There are 3 ways to turn a row about zero (a turn may also mirror it). The second row of each pair is the first, turned, with some noise. The first 27 pairs use one turn. New pairs use 2 turns, one after the other, and a turn may come again.
Some pairs, each with its turns in order after it:
[-26 -35 -26 -11  23 -15 -20   0]
[ 11 -42  -3 -36  26  14   0 -10] | (2)

[ 14 -22   6 -22  -7  20  33  27]
[-32  -3  19 -12  28 -20  14 -24] | (0)

[-37  -6 -19  11  37   9   5 -28]
[ 26  -7  17 -12  34  12 -35 -19] | (2)

[  8  13   6  15   9  -3 -24  20]
[-26 -13  23   1  -7  -7   6  -8] | (2)

[-19 -37 -33 -23 -21  15  23 -18]
[-43 -18  -2  17  25  28  30   8] | (0)

[  0 -15  -6 -12  25   8  22   3]
[ 31   8  12 -22  -3  10   3   5] | (2)

[ -4   2 -16  28 -15  12  31 -18]
[-33  26   8  -9  -6  11 -25   0] | (1)

[-23 -36  15  -5 -22  15   5   5]
[-23  -4 -12   0  27  23  -3 -27] | (0)

[-37   5 -32 -26  26 -31  23  20]
[ 22 -47 -17  -9  30 -11  34  25] | (0)

[-31   0 -34 -33  -1  -7  22  27]
[ 35  -1  -2  -8 -47  -2 -27  17] | (1)

[-27   4  29 -12 -24  17  15  15]
[ 18   6 -12  30 -23  27  10 -17] | (2)

[-31   4 -31 -22  21  19 -10  29]
[ 35  -1   5 -29 -30 -34  -6   7] | (1)

[ 32  27 -10   0 -20   1  23  37]
[-15  31  -7  -8 -43 -23  14  -5] | (2)

[-10  25 -21 -18 -31  33  20  31]
[  4 -14 -15 -50 -24  13 -22  24] | (1)

[ 16  37 -29  -9  21  28 -38  25]
[ 36  28  29  26  25 -26 -11  29] | (0)

[ 28 -17  -3 -29 -22  10   5  12]
[ 15  -3 -21  -2 -24 -18  28  20] | (2)

[ 20 -34  35 -16 -37  29 -29  21]
[ 29  -6  -6 -36  23  48  41 -13] | (1)

[-21  32 -36 -29 -25  18  11   0]
[14  0 34  1 27 29 37 22] | (0)

[ 18 -20  15 -35  -4  33 -13 -34]
[ 27  -7   6 -13  38  15 -15 -42] | (1)

[ -3 -19  -2 -11  -6   3  28  21]
[-16 -14   4  -3  21 -10  19 -17] | (0)

[-22  -9   3 -37  11  13   9  -4]
[ 42  -6  -4   2   9  11  16 -12] | (2)

[ 17 -34  26 -34 -12  -6   1  25]
[42 -9  5  5 10 41 18  8] | (1)

[ 14  34  -9  26 -21  -4  -5 -11]
[-47 -15 -14  -5  -5  -1   1  -1] | (1)

[-28   1  -2 -27   9  -1  13 -16]
[ -6 -29   2 -14  15  20   1  20] | (0)

[ -7  21  -1  36  -2 -23  24  23]
[-30  29   1 -16 -19  19 -18 -14] | (2)

[ -7 -28  10  17  28   5   6 -27]
[  2  34  24  15  22 -10  -1 -15] | (1)

[-13  27   2 -10  10 -16  -5 -31]
[ 13 -13   4 -17 -17  16  -5  30] | (0)

New pairs. What belongs after each?
[  3  27   4  -9  20  25 -29  30]
[  8   7 -14 -40   1  15  36  17] | (1) (2)

[-26 -12  30  -2   6   7  23  26]
[ -7 -38   8 -15  -2  -8   1  35] | (1) (1)

[  8   4  32 -37  15 -13  35  26]
[  5  23  -2  24  13 -56 -10 -18] | (1) (0)

[-10  -5   0 -33  28 -15 -20 -10]
[ 17   8  29  16  27  -1 -22  12] | (2) (1)

[ -5  15 -18 -12   6  -2 -19 -32]
[ 13  14   9   9  22 -17   1 -26] | (0) (0)

[-31 -17  32   1 -34 -25  -6 -28]
[  3  18   7  -5   6 -44 -46 -20] | (1) (2)

[ -7 -18  31  -2   7  17 -13   1]
[  8   7 -11  12   6  13 -26  26] | (0) (0)

[ 37  -5 -34   2  -2  35  -4   7]
[-30  20 -21  21   6 -18  14  35] | (0) (1)

[ -4  29 -37  23   1   4  17  18]
[-12  32   3  -6 -16  13 -11  42] | (0) (2)

[ -9  22  18 -13  15 -24  26 -17]
[-32  14  -9 -20  29   0   8  -4] | (0) (0)

[ 12   3  37 -12  37 -25 -37 -37]
[  6 -54   0  -4   1 -41 -35 -26] | (2) (0)

[ 17  19  17 -26   8  -3  34  15]
[ 12   8 -11   0  15  28  39   9] | (0) (2)

[-11 -10  11  -1   7 -34  -4 -31]
[-45  10   5   4  -3 -16   3  -8] | (1) (1)

[ 18  26 -18  20  32  11  33 -11]
[-29   3 -23   9 -18  35   6  35] | (0) (2)

[ 13  -7  -7 -17  30 -37  17  18]
[ 39  28   1   0  -2  -3  33 -18] | (2) (2)

[-33  -8  33  35  -3  26  -2 -22]
[ -6 -21 -16  11  -8 -48 -37  15] | (1) (1)

[-15  34   7  20 -30 -34   0  16]
[ 25 -26   8  19   0  49   5  13] | (2) (0)

[  0 -18 -23 -18  -6  13 -36  19]
[-17   9  38 -20   5 -10 -12 -26] | (0) (2)

[-13 -37 -34  -3  31  -7  33   5]
[-16 -38 -43  23  -2  -7  17 -18] | (0) (0)

[ 31 -22  -4 -12  31 -24  17   5]
[ -4  -9  18 -34  31 -27   9   2] | (2) (0)

[ -8 -22   8  -2  21  20   3 -10]
[  3  -3 -24  16   8  10 -19  -5] | (0) (0)

[ 20 -22  17 -22 -29  22 -20  20]
[ -8   5 -31 -19 -35  14 -22  21] | (2) (2)

[-11  33 -21 -10 -18  23  16   4]
[-34 -18 -11  22  -5  -1  -7 -24] | (2) (1)

[ 11  24  -9  32 -35  17  30 -27]
[-53 -14   1   6  10 -24  -7 -31] | (2) (2)

[ 26  -3   0  -2 -21  18  33  10]
[  1 -29   5 -28 -15  26 -11  -9] | (0) (0)

[ 29 -26 -13  24 -28  13   3 -21]
[ 12  28 -25 -21  27 -14 -23 -16] | (1) (1)

[ 17  28  -3 -28  28  30 -35 -23]
[ -8 -21 -31 -27 -47 -29 -14  -9] | (2) (0)

[ 14  15   9  27  35 -31 -31  36]
[ -5  34   8  31 -15  25   2  53] | (1) (1)

[ 12 -34 -27   5 -12  -1  17 -28]
[ 18 -35  19  -6 -27 -10  21   2] | (2) (1)

[ 18 -11  32  21  25  20 -31 -14]
[  6  16  14  38  24 -25 -28  22] | (1) (1)

[-19   3  -9  15 -26   2  31  26]
[ 27  27   3  -3  13   4 -20  33] | (0) (2)

[ 38   3 -38  10  24   1  23  28]
[ -4   9 -31  14  12   2  57 -13] | (2) (2)

[-38   6 -20  21   3 -24   7  24]
[-30  15 -37   3 -22   1   2 -21] | (1) (2)

[ 11  11  11  24  -3 -19 -30  35]
[-27 -44  -1  15  -4  -3 -10 -13] | (0) (1)

[  0  -2 -18  -2   4  24  36  25]
[-17 -32 -18 -14 -23  -2 -13 -14] | (0) (0)

[-18 -20 -20  22 -36   9 -24 -20]
[-39  14   7 -44   3 -17 -11  -3] | (0) (1)

[-16   0  -6  12  14 -18 -25 -14]
[ -8 -24 -15   7  10  -1 -26  12] | (2) (0)

[-26   4  32 -18 -17 -32  34  -5]
[-26  -7  13 -39   1 -24 -38   8] | (2) (1)

[  4  25 -17  -5  38 -21 -23   1]
[-32  -6  -5 -25 -29 -11  26   8] | (0) (2)

